The rows of a group lie close to one hidden flat surface of 12 dimensions, which may be shifted away from zero. Surfaces can cross.
Some rows, each with its group after it:
  6  -2  -2 -13   5   1   1 -11 -11   9  17   5  16 -16   4   1  -2  -7  24  17  -6  -5 : C
 11 -12  -6  -4  -1  30 -32  22   9   9   6  41   9  45  -5   6   0  -8 -12   0  16  -2 : R
 -4 -22   2   1 -31  -2  41  -3 -13  16  -5 -18 -14  17   5 -25 -21  -7  -2  10   4  -3 : R
 11  -7  12   3 -31   3  -7   2 -16   3  15  15  -8   6  17 -13  22   9  -4  12  10   9 : B
 -4  -3   5  -8  -5   8   1  13  -6  18  13 -15 -19  -8 -14  -1   0  28   5 -12 -17  -1 : C
 14   1  25  18 -22  -5   0  17   2  11  30  15 -42 -15 -15   8 -10   9   6  -1 -20 -22 : B
 -6   0  12 -13  -9  18 -32  -5 -32  -8  12  26 -21   9  11  22  28  29   8  -1   0   9 : C
-21 -17  -2   6 -28 -23   2 -30 -15   8  10  11  28 -17  26   1  -3  15   5  19   0  24 : F
 -2 -15   8 -12  20 -28  -6 -30  -9 -11  -6  -1 -19 -23 -11  27  23  19  17 -31   1  16 : C
  0  36 -17   8  10 -23 -24  -5  -9  20  -2   1  16 -30  10   2 -22 -19  -5  36  11   4 : B
-28  -8  14 -11   2   8  10   1   0  -2 -46 -23  -2  -5  25  12 -12   1  13  11 -16   0 : R
-10  16   0   3   6 -31  24 -24  24  18   6 -19 -21   2   2  11 -12 -13  14   0   3   5 : R
  2   0   7  -2 -13 -15  13 -17  16  15  25  -4 -17   6  16   2  -2   7 -13  -5 -14  14 : R
  2  -3  -2   2 -27  11   8  10  14  21  28   3   6  20  17 -10 -21 -13 -14  11   5  20 : C
-17 -26  14  -7   7  -7  -8   5   5   4  -3  21  -6  22   6   9 -12   6  21   4  -7   1 : F
  6  19   9   7   1  -7  -1   8 -27  23  27   5 -34 -21 -13  -7 -16 -20  13  32 -13 -14 : B
  5 -13  17  -9  -3   7  13  13  -2  -4  21 -12 -21  -2  -6 -12  -1  10  17 -11  -4   5 : C
 -2   6  14  14 -19  18 -13  15 -16  -5 -15  13 -29   1   8   8  13 -16  -8  13   6   9 : C
-12 -22  18  -5 -29   2   2  -9  -8   4 -18   7  -4   1  11  28  -3  28  34  -3   6 -17 : F
-22   9  -8   1   3  -3   4 -10  42   8  13  -4  14  22  20  17 -17  -8 -13  -4 -13  25 : R
-21 -10  -6 -11 -11  26  31 -12 -13  28  27   0   2  23   7  -1 -21 -29  25  31  -6  15 : B
  8 -27  14  -1 -17  -4   5  11   5  -3  -5  -3  10 -20  11  -2 -17  -7  17  -7  19  22 : F
-18 -19   1  11 -44 -10  36 -34   7  20   8  -3  -4  19  26   0   1  14 -20   3 -19   9 : R
  1 -10  -1   6  11   0   5  -6  17  -1 -11   2  21 -12 -18   3  18  -3  20  -8  -6 -10 : F
 -3 -12  11  13   1 -44  11 -33 -13 -12  -6  21 -22 -10   4   5  -3 -28  20  15  18  11 : C
 11 -12  23  -9 -21  -1  -8  19   1  -9  35   3 -21  -1  11  -6  -3  21   3 -16   7  25 : C
  6  18  15   9  -2  -2  -2   8  10  -6 -14   4 -22  -1  25   3  -3 -41  -6  22  10  14 : B
-17 -26  10  16 -32  18  -7   1  21  -5  11  36   4  36  27  11   7  19 -35  -5 -33   7 : R
-12  37 -14  22 -10  20  23  10  -8 -28   7 -34   0 -17 -19  -5  -1  14 -17 -14 -11 -12 : R
 15   9 -13  20 -14 -27   3  -4  11  22 -21 -13 -11 -14  -9  -4 -10 -19 -24  -7  31   8 : R
  4  15   8  20 -26   3  -1  12  13 -32   5   5   2   2  15   5  -6  -6  -7  -6  25   7 : B
 -3  -7  32 -19  -4  15   0  21  22   1  27  -6 -37  18  28   0   3  20 -14 -16 -37  23 : R
-25 -23  13 -15   7  24  -8   5 -12  25  -8  22 -36  33   4  24 -13  -4   1  11 -31   1 : C
-12  -5  -4  17  -5 -10   5  19  -2  -1 -20  -4   1   7  -9 -29  -3  -7  -8  12  10   0 : F
 -5  -1 -13   8 -30  17   2 -13  -4  -8  30  15  29   2  -1  27 -23   9   7  -9  14   1 : R
 -4 -19  -1  -8   7 -24  16 -34  18  18 -20  -8   0   2   8   3  24   3   5  -6  -8   6 : B
  6 -14   6  -3  22   5   2  21  14   1  15  -7  -3  -6 -20 -20  17  -8   6 -15 -11  22 : F
  1 -17   9  -2  -5 -13  11  -7  -1   1  -2  -4  -3 -21  -2   7 -21  -6  15  -5   3   4 : F
 -2   3  -5  11  -9  -7  -4  -6  16   5  20  16  -1  12   3  10 -12   1 -14  -4  -2   3 : R
  3 -39  21  21 -14  -6  16  23  46 -10 -12   2  15 -12  -4 -12  -6 -24  25 -11  13  18 : F
 -4  -4  -1   7  16 -28 -19 -10  17  15  16  17 -15 -11  -1  12  -2  -9 -26  -8 -18  35 : F
-24  -4  -3   6 -12   5 -20   9   9  -5  13  34  23  37  13   8 -22  10   4  15   3   2 : C
 -9  -4  11  -3   3  11   5  12  -4   6  17   5 -18   3 -14   9 -12  10  21   0 -19 -12 : C
-30 -15   2  12  -1 -24  -8 -17  16  17  -3  23  -5  18   2  17   6  14   1   2 -19   3 : F
-32 -31  13 -10 -17  10  12 -13  -8   7 -29  -5   5   3  22  20  -9  18  16   2 -15   8 : F
 -9  -8  21   4   2  10 -21  28  11 -23 -15  10 -16  -2  -2  17   1   9   6 -20   0  11 : C
  8  -3  -1  11 -19   2  17   0 -10  31  12   5 -22  13  -8 -24  11  -5 -17  18 -16 -18 : B
 -5  -9   8  -3   1  -6  -9  -1 -11   1   9  16  -8   7  -3   3  -1  11  17   5  -1  -5 : F
 12   8  25 -11  14  23 -33  22  10  12  10   2 -23 -55   2  49 -10 -13  20  -7 -20  21 : B
-12   0  -3   3 -12  -2  -9   0  -3  17   6   9  -3   8   2   8  -8  10  -6   5  -3   7 : C
  2 -19  -1 -11   9 -11  22 -19 -13  -1  12  -7  15 -24  -5   2 -23  -8  32   3  -1  -3 : F
 -4  26   9  10  16 -26   4  -7  24   1 -56 -13 -19  11  22  -5  15 -23  -5  23   3 -24 : B
-16  -5   9  21 -24  12  10  12  32  -9 -20  -5  -1   8   4  21 -10  -4   0 -19   9  12 : R
  1  -2   7   9  -1 -10  -4   5  -3  -6  29  13  -2 -24  -3   7 -33 -23  13   9   9  22 : B
-10  14  -1   2   7  -2  -1   6  -1  16 -19 -15  -5 -14   2   3  -9 -15   7  19   2   4 : B
 -1  16   9   5   7  -6   7   6  -8   4  11 -12 -25 -27 -22   6  -4   2  25   3 -10 -14 : B

New rows. What belongs after each?
 -9  -5  14 -10 -12  -2  -2  16  -7  11 -18 -21 -23 -10  23  -2 -23   8 -15   0  -7  18 : R
 -6 -15   8  -5  -1  -6 -13   9  -8  -5 -14   7   8  -7   4   1 -11  12  10   3   6   3 : F
 -4 -10   3  10 -16  -7  12  -1  11   3   4   7  -2  12   4  -1 -17  -7  -5   0   4   0 : R
-18   8 -17   9 -31 -10  16 -18 -17  22   7 -12   3   1  11   2 -33   7 -17  11   4   7 : R
-10   0  -8  21 -50  21  19  -9  16  12   1  -9   0  12   3  18  15  13 -19 -21   9  13 : R
 -3  17  -1  10 -18   4   1  14 -12  10   0 -15 -10 -10  -1  -9  -2   0   1   9  11   7 : B
 29 -14  11  -2 -21   7  -5  14   7   5  -4  13 -10   7  15   0 -20 -36   3   2  41  18 : F
-11 -19  -5  -6   1 -28   7   2 -33  -7  15  -6  26 -23   6 -39 -31   8   9  19   4  22 : F
 21   9   3   7 -13   7  -8  -2 -21 -26  13  22   5   6   8 -18  32   5  -8   8  12 -16 : B
-14   3 -14  16 -11 -26  19 -24   8  27 -12 -25 -17 -17 -20  11   6  12  -4 -18   2  10 : C
 -1  -3  19 -29  27  23   0  11  31  -3 -12 -16  -8  17  12  12  23  -6  22 -10 -15   8 : R
 -2 -15  15  15 -28  -9   0  18  -3  16  -7  15 -37  18  -4   3 -26  -4   1   4  16  -5 : R
  8   6  -8 -17  33   7   0 -10   1 -15  32  -1 -14   5 -20  18  -4   1  -5 -30 -11   7 : C
 15  10  -6   6   3 -15  20   5  20   9  24 -13 -13  12 -13 -19 -18 -20 -10  -9  13   8 : R
 14  15 -12  27 -12 -29  -1  -4  -8   5  32  12   0 -18 -12 -14 -21 -11 -19  10   7  -3 : B
-18  10 -18  34 -22   8   0  -3   1  -6 -17  16  10  18 -13   9   2   1 -22   4   5 -19 : R
  3  -4  18  -8  -6   3 -27  23 -25   2  31  26 -42  17   7  -5 -10  16 -18   3  -8  13 : C
 -4 -22   8 -19  27   1   7  15   2  12   0 -14 -30   3 -16   0 -21  -7   2 -17 -14  16 : F
-21  -2  16  23 -11 -18   0  -6   3  -1  15  21 -26   0   1   6  11   4   0   7 -18   9 : F
-21  15  -3  -8  47 -20   1   0  21   4  -5  -2  -1  27   8  -8 -26 -23   2  25 -23  -7 : R
  7  20   0  16 -24   4 -15  18  -6  -9  33  15 -29  23   5  -7  -9  -4 -42  -6  17  29 : C
 -9  -1  -5  12  -9  -2  29 -25  -2  -7   9   1   5   8  -4  -3   8   2   6   4 -14 -23 : R
  3  12   0  16  -5 -20  18   0  21  -5  25  -6 -12  -3  -5  -6 -13  -5 -15 -11  -6   3 : R
 -8  17 -10  19  -2 -20  -8 -10 -24 -16  10  14   6 -21   4  -1 -18  17 -32  13 -28 -22 : R
  5 -21   6   3  -9   4   8  -6  17   3  -2   4  25  -6  -4   1  18   2  31  -8   9  -5 : F
-15   8   3  -7  22  -1 -11   2  27  16 -25   2  -6  27  10  16   0 -13   3   8  -2   4 : R
  7  16  14  30   1 -22  -1  31  13 -20  -4  -8 -33 -42 -17   0 -29 -26  -8  -9   8  17 : B
 -3   6  -2   9   2 -11 -14   0 -19  -4 -14   7  -7 -10  -1  -6   9  -3  -1  14   6   2 : C
-43   4  -9  22  26 -31  -8  -4  -6   5  18  23  -8  25 -10 -32  10   2 -27  28 -39  18 : F
  5  24  10   5 -24  47 -27  35 -11 -16  -2  16   7  12  28   5  -5 -19  -6  29  16   5 : B
 24  -6   3  14   0  16  -3   4 -21  -8 -25  23 -18  12 -34  -7  47  -5  10   2   8 -51 : R
-26 -41   4   1  10 -23   1  11   4  -8  -8  12  43  -4  16 -29 -32 -12  12  21  -3  29 : F
  7 -13  -6 -13  -3  -9  -5   3 -13  14   2  -3   9   4  -2 -15 -12  11   5  -1  22   6 : F
  9 -22  18  -1 -50  -6  16 -19   4  17  13  14 -16  10  26  20 -20 -11  23   4  31  13 : F
-11 -11   6   4  18 -48   3 -27  34   8 -13  13   5   0  29   6 -18 -15  -9  15 -21   6 : R
 -4  -7   7  13 -38   3  20  31  22  23 -30 -39 -29   0  -1  -1 -39 -18  -8 -18  42  35 : R
 -2  -4   6  -4  -1   1  -6  -4 -23  16  -4   7 -21  -8   0   4   3  -6   3  15 -11   2 : C
 -1   0  -1 -13  -9   5   1   8  -5  21  -2 -20  -7   1  16  -5 -26  -1 -16   1   5  22 : R
-23   0   2   6 -11  -5   8  -1 -17   7   6   0 -25  17 -15  -6   5  22  11   4  -4  -8 : C
  0  -9   8 -10  25   8 -11   8  -4  -3 -25  -5 -25 -24   3  25 -30 -29 -17  -8 -12  18 : F
-19 -17  24  13 -21 -19  -4  36 -27 -19 -20  -9 -29 -19   8 -17 -47  11  -1   6   8  15 : F
  1  23  -1  12  -5  -9  -7   5 -12  -4  20   4   0 -20  -7   3 -22  -2  14  15   7  -8 : B
-15  19 -24  -6  19  22 -23 -11 -36  -5   3  28 -11  46  -4   6  12  -8 -34  16  -4   1 : C
-20   4 -12   7  20 -26 -11 -12 -13   3  -7   8 -23   4 -23  10  -7  11 -12  -7  -8  -3 : C
-14   3  11  10  -8  -6   2 -12  29  -2  15  13  -9  12   8  31  -4   3  14 -10  -8   2 : R
 -5  -6  -4  -7   5 -21   5  -8 -15   0  18  -2  14  -2  -5 -20  -4  17  19   9   5  -6 : C
-10  -1   9  24  -5 -15  15  18   4 -28  -8  -6  -6 -16   2 -17 -29   1 -27   0 -24 -11 : R
-13   7 -10 -15  -8  20   6 -10 -15  44  -5 -12   6   8   9   1   9   1   8  28  -9   0 : B
 -3  13   4   1  -5   4 -25  -7  -2   1  16  22  -5   1   4  34   1  17   0  -3  -8  -5 : R
